The rows are grouped in 4 ways, from coarse to fine. Each group lies inside one group of the grouping before and may be the whole of it. The rows also spread widely along 14 directions, which tell nothing about the answers.
In the rows, zero is written as 128.
Known rows, each followed by its group in each grouping:
[102, 115, 104, 121, 158,  80, 114, 151, 148, 147, 120, 107, 160, 130, 182,
 108, 183, 146, 156, 105, 130, 104, 161, 152, 159] => Z521 Dagag Feson Z574
[124, 101, 115, 123, 139, 105, 131, 130, 138, 116, 122, 113, 117, 128, 151,
 133, 153, 141, 133, 100, 118, 130, 166, 128, 141] => Z5 bodu fep Z116
[124,  93, 183, 154, 132, 172, 159, 101, 156, 110, 139, 126, 125, 125, 114,
 128,  91, 127,  95, 138,  85, 137, 105, 107, 109] => Z868 Tav dazap Z515
[118, 128, 114, 115, 143, 125, 121, 153, 155, 133, 140,  91, 138, 153, 137,
 112, 123, 141, 159, 101, 124, 130, 139, 151, 133] => Z521 silez lopi Z485
[103, 139, 129, 164, 152, 168, 108, 129, 104, 163, 145, 151, 119, 153, 139,
 119, 145,  96, 140, 145, 151, 153, 148, 117, 113] => Z5 leva sof Z206
[116, 106,  89, 105, 129, 121, 133, 144, 119, 130, 131, 139, 120, 112, 165,
 126, 157, 107, 200, 105, 133, 132, 138, 106, 129] => Z868 Tav Pip Z252
[126, 128, 130, 128, 132, 116, 126, 127, 144, 109, 132, 119, 133, 143, 135,
 128, 129,  95, 128, 116, 115, 129, 131, 129, 130] => Z5 gomil gaf Z61
[128,  95, 134, 143, 135, 124, 118, 156, 121, 116, 106, 142, 136, 134, 107,
 104,  86, 116, 148, 115, 163, 127, 156, 127, 142] => Z5 bodu rir Z649
[138,  87, 133, 128, 145, 141, 119, 139, 126, 153, 124, 131, 133, 167, 139,
 104, 135, 129, 126, 110, 134, 108, 143, 127, 133] => Z868 Tav zut Z233
[100, 150, 132, 158, 160,  87, 140, 159, 145, 125, 121, 153, 158, 131, 136,
 145, 143, 137, 164, 158, 147, 113, 122, 139, 152] => Z5 bodu Nen Z540
[112,  91, 136, 121, 147,  98, 143, 136, 148, 103, 119, 112, 143, 108, 147,
 118, 132, 160, 152, 118, 105, 116, 143, 134, 141] => Z521 silez vove Z143
[107, 143, 143, 157, 124, 140, 130, 154, 144, 143, 152, 145, 153, 154, 149,
  98, 117, 130, 140, 122, 108,  68, 103, 129, 117] => Z5 bodu rir Z578
[149,  87, 146, 126, 124,  92, 152, 143, 187, 128, 114, 158, 117, 160, 109,
 151, 117, 132, 106, 150, 152, 130, 173, 134, 141] => Z521 Dagag niv Z992
[123, 103, 124, 139, 123, 102, 132, 133, 116, 116, 125, 133, 141, 122, 107,
 125, 110, 138, 134, 125, 160, 109, 144, 112, 162] => Z521 silez vove Z822
[105,  85, 136, 116, 155, 128, 127, 132, 150, 117, 115, 109, 148, 127, 134,
 132, 122, 117, 145, 120, 125, 146, 133, 127, 140] => Z521 silez fabob Z500
[135, 108, 124, 112, 144, 110, 124, 133, 146, 118, 124, 114, 124, 143, 139,
 128, 140, 110, 158, 114, 123, 148, 148, 135, 134] => Z868 vam zav Z503
[135, 119, 134, 143, 149, 126, 146, 128, 126, 132, 138, 153, 128, 141, 138,
 139, 168, 138, 127, 142, 115, 123, 129, 119, 140] => Z5 leva dofu Z442
[133,  97, 133, 117, 148, 158, 103, 153, 145, 152, 135, 112, 152, 170, 125,
 103, 106, 113, 131, 101, 131, 123, 120, 136, 127] => Z521 Dagag niv Z593
[113, 150, 107, 160, 150, 168, 106, 171, 135, 154, 127, 122, 111, 168, 124,
 114, 109,  98, 128,  89, 167, 180, 173, 133, 101] => Z5 bodu Nen Z365
[114, 140, 133, 128, 134, 118, 148, 120, 155, 109, 141, 104, 125, 126,  90,
 168,  92, 132, 158, 154, 146, 168, 126, 138, 155] => Z5 gomil gaf Z434
[145, 136, 109, 127, 146, 136, 146, 155, 171, 171, 145, 134, 146, 155, 139,
 112, 174, 151, 142, 123, 128, 136, 151, 144, 162] => Z521 Dagag Feson Z558
[151, 103, 131, 128, 135, 150, 137, 114, 105, 142, 149, 149, 157, 132, 134,
 106, 165, 135, 151, 140, 106,  99, 109, 116, 175] => Z5 leva dofu Z2
[108, 138, 150, 161, 155,  88, 117, 119, 141, 115, 119,  94, 147, 135, 130,
 118, 130, 133, 119, 134, 137, 146, 174, 152, 160] => Z868 vam zav Z839
[150,  98, 104, 103, 135,  94, 143, 122, 109, 113, 141, 105, 109, 124, 128,
 152, 152, 186, 154, 106, 128, 118, 137, 119, 159] => Z868 vam sozi Z27
[125, 114,  90, 125, 156, 105, 119, 165, 133, 163, 108, 124, 148, 144, 153,
  93, 169, 138, 175, 102, 165, 129, 188, 149, 170] => Z868 divi Zimuv Z513
[120,  84, 149, 135, 156, 136, 126, 136, 144, 143, 117, 126, 132, 137, 149,
 108, 136, 148, 145, 131, 117, 131, 166, 150, 136] => Z5 leva Guvil Z173
[110, 133, 116, 144, 108, 100, 126, 139, 126,  98, 136, 131, 140, 123, 121,
 131, 101,  99, 124,  90, 138,  97, 105, 102, 138] => Z5 leva sof Z206
[148,  86, 116, 107, 162, 157, 115, 140, 141, 162, 115, 128, 127, 169, 163,
  99, 176, 102, 139,  95, 119, 160, 169, 133, 133] => Z868 vam sozi Z27
[102, 114, 122, 136, 127, 114, 136, 147, 169, 145, 127, 135, 141, 139, 123,
 138, 116, 116, 126, 122, 162, 128, 145, 125, 146] => Z521 Dagag Feson Z558
[118,  97, 126, 130, 148,  98, 126, 137, 116, 122, 123, 111, 155, 120, 123,
 121, 124, 168, 145, 120, 144, 102, 136, 130, 170] => Z521 silez vove Z822
[144, 125,  99, 125, 157, 129, 112, 141, 110, 120, 136, 101, 140, 129, 122,
 112, 145, 116, 151,  93, 139, 163, 138, 124, 154] => Z521 Dagag Feson Z574
[139, 103, 155, 152, 133, 162, 100, 130, 127, 124, 117, 132, 158, 140, 140,
  31, 114,  72, 129, 114, 108, 141, 178, 134, 131] => Z521 silez vove Z822
[121, 106, 121, 120, 129, 133, 132, 142, 123, 132, 135, 155, 143, 124, 162,
 101, 152, 112, 172, 118, 108,  88, 118, 114, 131] => Z5 gomil gaf Z61
[142, 109, 134, 132, 149, 163, 141, 110, 156, 163, 137, 119, 119, 141, 143,
 108, 171, 146, 149, 153, 111, 180, 197, 157, 160] => Z5 leva Guvil Z173
[114, 105, 148, 125, 116, 116, 136, 125, 168, 128, 132, 123, 139, 143, 142,
 121, 109, 117, 142, 133, 118, 108, 135, 136, 134] => Z868 Tav Pip Z252
[127,  73, 137, 129, 144, 153, 116, 131, 111, 140, 119, 133, 140, 135, 153,
  85, 135, 123, 131,  93, 116, 112, 145, 113, 133] => Z868 vam sozi Z27
[ 95, 154, 130, 139, 173, 163, 142, 150, 147, 136, 154, 116, 146, 127, 123,
 150, 119, 135, 171, 128, 110, 160,  74, 127, 122] => Z5 leva sof Z206
[121, 111, 119, 110, 133, 124, 118, 100, 132, 103, 141,  88, 129, 112, 148,
 122, 140, 107, 162, 112,  93, 153, 137, 132, 144] => Z5 leva sof Z206
[120, 105, 107, 139, 123, 120, 135, 149, 111, 137, 138, 137, 118, 131, 145,
 129, 143, 178, 138,  99, 135,  79, 142, 114, 133] => Z5 bodu Nen Z540
[141,  80,  99, 113, 151, 143, 127, 123, 114, 151, 123, 100, 129, 143, 108,
 149, 138, 148, 131,  99, 167, 155, 150, 117, 178] => Z868 Tav Pip Z252
[110,  85, 113, 113, 152, 101, 104, 155, 119, 136, 107, 135, 153, 133, 145,
 115, 129, 123, 180, 114, 160, 106, 139, 137, 159] => Z5 leva sof Z206
[122,  78, 143, 118, 133, 102, 141, 140, 148, 100, 106, 126, 140,  98, 131,
  98, 100, 135, 195, 130, 122, 126, 156, 138, 147] => Z868 divi Zimuv Z513
[112,  98, 145, 157, 170, 144, 132, 134, 123, 127, 113, 138, 125, 136, 120,
 136, 136, 124, 102, 129, 146, 165, 161, 110, 123] => Z521 silez fabob Z500

New rows, each followed by its group in each grouping:
[105, 110, 130, 132, 130, 120, 134, 145, 165, 140, 126, 122, 139, 144, 130,
 124, 110, 129, 133, 120, 144, 126, 152, 133, 137] => Z521 silez vove Z822
[140,  87, 142, 137, 135, 105, 144, 135, 144, 102, 106, 144, 138, 126, 123,
 119, 127, 113, 110, 103, 126, 123, 145, 111, 145] => Z868 vam zav Z503
[111, 112, 149, 121, 175, 157, 134, 133, 145, 128, 138, 109, 122, 133, 145,
 133, 132, 143, 168, 138,  90, 156, 123, 145, 105] => Z5 gomil gaf Z61
[154, 139, 132, 143, 116, 107, 152, 108, 151, 110, 144, 111, 147, 132,  96,
 120, 129, 144, 110, 138, 124, 138, 152, 130, 186] => Z521 silez vove Z822
[126, 120, 122, 145, 152, 121, 156, 155, 134, 135, 124, 152, 119, 123, 131,
 126, 146, 154, 164, 132, 140, 138, 157, 120, 130] => Z868 divi Zimuv Z513
[ 98, 138, 107, 124, 109, 133, 129, 135, 132, 140, 150, 137, 130, 129, 152,
 123, 132, 102, 178, 124, 133, 109, 124, 117, 129] => Z5 gomil gaf Z434
[113,  98, 107, 133, 141, 121, 125, 120, 120, 131, 118, 111, 121, 107, 167,
 105, 171, 143, 143,  98, 119, 142, 198, 127, 154] => Z5 bodu fep Z116
[135, 123, 116, 132, 115, 138, 131, 135, 147, 135, 146,  94, 108, 156, 110,
 112, 107, 153, 119, 101, 143, 143, 179, 139, 135] => Z521 silez lopi Z485
[ 92, 121, 129, 173, 183, 113, 128, 143, 114, 142, 103, 127, 151, 116, 155,
 103, 166, 147, 126, 115, 142, 139, 175, 127, 153] => Z868 Tav zut Z233
[106, 106, 184, 165, 143, 154, 119, 108, 109, 110, 147, 102, 123, 121, 121,
 100,  78, 170, 146, 156, 100, 120, 143, 144, 112] => Z5 bodu rir Z578
[128,  78, 138, 136, 179, 143, 133, 149, 120, 122, 108, 126, 160, 126, 116,
 130, 126, 159, 129, 106, 125, 124, 109, 122, 157] => Z5 bodu Nen Z540
[154,  85, 131, 131, 145, 127, 158, 141, 142, 124, 119, 184, 116, 117, 139,
 122, 172, 121, 139, 140, 120, 145, 160, 103, 128] => Z521 Dagag Feson Z558
[ 78,  79, 120, 122, 142, 109, 125, 135, 126, 121, 114, 110, 110, 117, 152,
 156, 116, 135, 132,  85, 145, 126, 143, 106, 111] => Z868 vam sozi Z27
[180,  86, 110, 126, 130, 129, 135, 133, 103, 101, 113, 142, 116, 111, 126,
  79, 151, 133, 159, 100, 121, 148, 194, 120, 161] => Z5 bodu rir Z578
[110,  91, 148, 161, 155,  94, 142, 136, 137, 117, 102, 140, 117, 127, 138,
 146, 137, 157,  90, 121, 139, 121, 175, 126, 132] => Z5 leva Guvil Z173
[122, 119, 128, 134, 128, 103, 111, 136, 107, 100, 131, 114, 119, 132, 130,
 118,  98, 120, 163, 115, 142, 116, 129, 124, 117] => Z868 Tav dazap Z515
[134,  66, 123, 113, 136, 139, 143, 115, 133, 139, 124, 107, 109, 142, 110,
 151, 119, 158, 117, 110, 146, 142, 151, 116, 152] => Z868 Tav zut Z233
[126,  92, 118, 114, 150, 145, 123, 125, 138, 114, 117, 102, 145, 115, 133,
 114, 131, 107, 169, 110, 115, 169, 146, 135, 159] => Z5 bodu Nen Z540
[154, 118, 118, 120, 124, 126, 127, 114, 121, 129, 156, 123, 130, 135, 127,
 115, 153, 128, 155, 139, 125, 131, 141, 125, 156] => Z521 Dagag Feson Z574
[122, 118, 137, 155, 162, 132, 130, 138, 109, 112, 122, 126, 155, 124, 111,
 117, 118, 112, 131, 111, 135, 133, 112, 109, 145] => Z868 divi Zimuv Z513
[105,  99, 116, 135, 113, 137, 136, 138, 138, 152, 123, 124, 134, 110, 135,
  92, 109, 150, 176, 118, 160, 130, 187, 131, 165] => Z868 Tav Pip Z252
[142, 102, 150, 120, 140, 149, 141, 125, 177, 117, 129, 132, 168, 135, 162,
  89, 157,  95, 141, 123,  52, 121, 114, 138, 141] => Z5 bodu Nen Z540
[135,  81, 139, 107, 158, 181, 123, 152, 167, 153, 130, 122, 102, 181, 144,
 135, 125, 126, 144, 116, 106, 160, 141, 147,  82] => Z5 bodu Nen Z540
[127,  84, 165, 124, 123, 146, 146,  87, 144, 105, 131, 143, 152, 106, 141,
 106, 135,  91, 142, 158,  78, 123, 121, 116, 153] => Z5 gomil gaf Z434
[140, 133, 119, 133, 139, 117, 127, 136, 137, 131, 142, 138, 129, 148, 118,
 135, 143, 104, 140, 138, 148, 148, 137, 124, 141] => Z521 Dagag Feson Z558
[116,  86, 116, 107, 148,  99, 137, 157, 139, 122, 114, 122, 137, 117, 162,
 121, 138, 158, 181, 101, 119,  97, 125, 130, 132] => Z868 Tav dazap Z515
[116, 123, 120, 121, 136, 116, 127, 132, 148, 130, 138, 105, 146, 146, 118,
 140, 123, 127, 147, 128, 148, 137, 133, 134, 160] => Z521 silez fabob Z500
[108, 107, 156, 153, 160, 144, 112, 105, 136, 135, 118, 114, 146, 153, 142,
 121, 135,  84, 103, 138, 126, 151, 138, 129, 133] => Z868 Tav dazap Z515
[150, 105, 106, 109, 123, 123, 129, 138, 124, 133, 139, 131, 141, 140, 123,
 107, 143, 138, 170, 125, 144, 118, 148, 125, 169] => Z521 silez fabob Z500
[147,  92, 144, 128, 136, 136, 126, 140, 143, 123, 121, 123, 112, 152, 135,
 102, 114, 128, 138, 111, 117, 139, 167, 136, 112] => Z868 Tav Pip Z252
[159, 104, 150, 127, 120, 130, 122, 133, 157, 139, 144, 127, 132, 172, 120,
 102, 117, 136, 121, 135, 124, 111, 150, 146, 135] => Z521 Dagag Feson Z574
[131, 145, 160, 163, 139, 105, 129, 118, 112, 104, 155, 122, 121, 152, 108,
 132, 116, 157, 117, 163, 125, 107, 131, 133, 123] => Z521 silez lopi Z485
[138,  83, 155, 120, 122, 121, 139, 135, 183, 132, 128, 110, 120, 149, 163,
  91, 129, 173, 127, 113,  78, 100, 181, 167, 125] => Z5 leva Guvil Z173
[119, 127, 128, 152, 132, 115, 114, 112,  92, 125, 141, 100, 146, 122, 117,
 100, 114, 147, 152, 131, 149, 114, 147, 129, 174] => Z868 Tav zut Z233
[110,  89, 124, 135, 162, 145, 115, 144, 102, 131, 114,  98, 154, 113, 121,
 102,  98, 153, 166,  96, 151, 131, 127, 127, 158] => Z868 Tav dazap Z515
[ 83, 135, 124, 143, 114, 169, 116, 117, 137, 165, 157, 115, 146, 150, 120,
 125, 104,  94, 143, 142, 166, 140, 132, 117, 145] => Z521 silez fabob Z500
[156, 139, 129, 148, 125, 129, 134, 144, 124, 125, 142, 161, 125, 161,  99,
 132, 120, 119, 143, 147, 150, 125, 130, 122, 139] => Z5 bodu Nen Z540
[102, 133, 107, 132, 138, 106, 131, 134, 133, 136, 145, 112, 128, 140, 141,
 163, 147, 139, 139, 116, 139, 118, 121, 127, 144] => Z5 leva Guvil Z173
[142, 110, 143, 152, 124, 129, 137, 145, 145, 126, 120, 133, 143, 144, 117,
  85, 108, 127, 116, 106, 130, 112, 157, 129, 142] => Z868 divi Zimuv Z513
[118, 148, 148, 165, 153, 142, 105, 151, 124, 136, 123, 142, 145, 164, 121,
  95, 107,  89, 130, 134, 152, 138, 146, 140, 124] => Z5 gomil gaf Z434
[136, 108, 115, 112, 197, 118,  95, 129, 101, 123, 109, 100, 131, 148, 124,
 143, 154, 102, 174, 137, 158, 191, 158, 151, 156] => Z5 gomil gaf Z61
[111,  86, 141, 127, 119, 153, 125, 132, 150, 145, 127, 130, 124, 140, 157,
  92, 117, 116, 134, 100, 114, 121, 160, 123, 114] => Z868 vam sozi Z27
[101, 140, 116, 139, 158,  91,  95, 139, 106, 109, 131,  70, 139, 128, 137,
 115, 114, 155, 176, 109, 143, 130, 156, 161, 149] => Z5 bodu rir Z578
[ 88, 114, 127, 120, 147, 142, 121, 123, 145, 134, 142,  88, 140, 133, 145,
 135, 128, 125, 151, 120, 119, 145, 126, 132, 129] => Z521 silez fabob Z500
[106, 119,  92, 112, 106, 135, 123, 164, 167, 179, 133, 123, 130, 158, 160,
 103, 126, 119, 175,  94, 160, 117, 170, 141, 137] => Z868 Tav Pip Z252
[119, 113, 116, 134, 140, 151,  98, 167, 131, 168, 128,  95, 115, 178, 134,
  97,  93, 148, 143,  83, 168, 130, 169, 151, 111] => Z868 Tav dazap Z515
[124, 121, 132, 121, 156, 121, 115, 128, 142, 111, 117, 120, 142, 148, 115,
 143, 113,  61, 153, 127, 147, 181, 121, 126, 141] => Z868 vam sozi Z27
[129,  89, 157, 151, 153, 135, 125, 119, 123, 111, 113, 121, 159, 126, 152,
  89, 141, 117,  95,  98,  88, 103, 120, 114, 135] => Z868 Tav dazap Z515
[ 81, 131, 132, 144, 152, 108, 117, 159, 162, 126, 114, 106, 134, 148, 124,
 137,  94, 117, 142, 123, 167, 156, 164, 146, 120] => Z521 silez fabob Z500
[ 99, 104, 140, 121, 158, 168, 133, 109, 142, 139, 143, 110, 142, 119, 144,
 125, 140, 115, 169, 151, 101, 167, 124, 125, 132] => Z521 silez vove Z822
[117, 108, 124, 145, 173, 102, 121, 132, 116, 130, 100, 141, 146, 131, 163,
 120, 181, 105, 136, 127, 140, 136, 154, 122, 147] => Z868 Tav dazap Z515
[148, 108, 116, 134, 144, 114, 105, 133,  75, 113, 133, 130, 118, 147, 117,
 134, 131, 126, 142, 113, 152, 117, 130, 115, 139] => Z5 leva Guvil Z173
[126, 135, 134, 137, 109, 101, 129, 135, 126,  85, 139, 127, 139, 124, 116,
 111,  86,  92, 155, 111, 124, 105, 101, 109, 130] => Z868 Tav zut Z233
[141,  89, 149, 136, 146, 135, 131, 122, 123, 116, 123, 130, 130, 137, 136,
 113, 131, 126, 123, 121, 108, 122, 128, 118, 126] => Z868 Tav dazap Z515
[171,  97, 119, 115, 142, 116, 128, 132, 133, 121, 126,  95, 133, 162, 111,
 123, 134, 157,  94,  72, 124, 124, 142, 131, 164] => Z868 vam sozi Z27
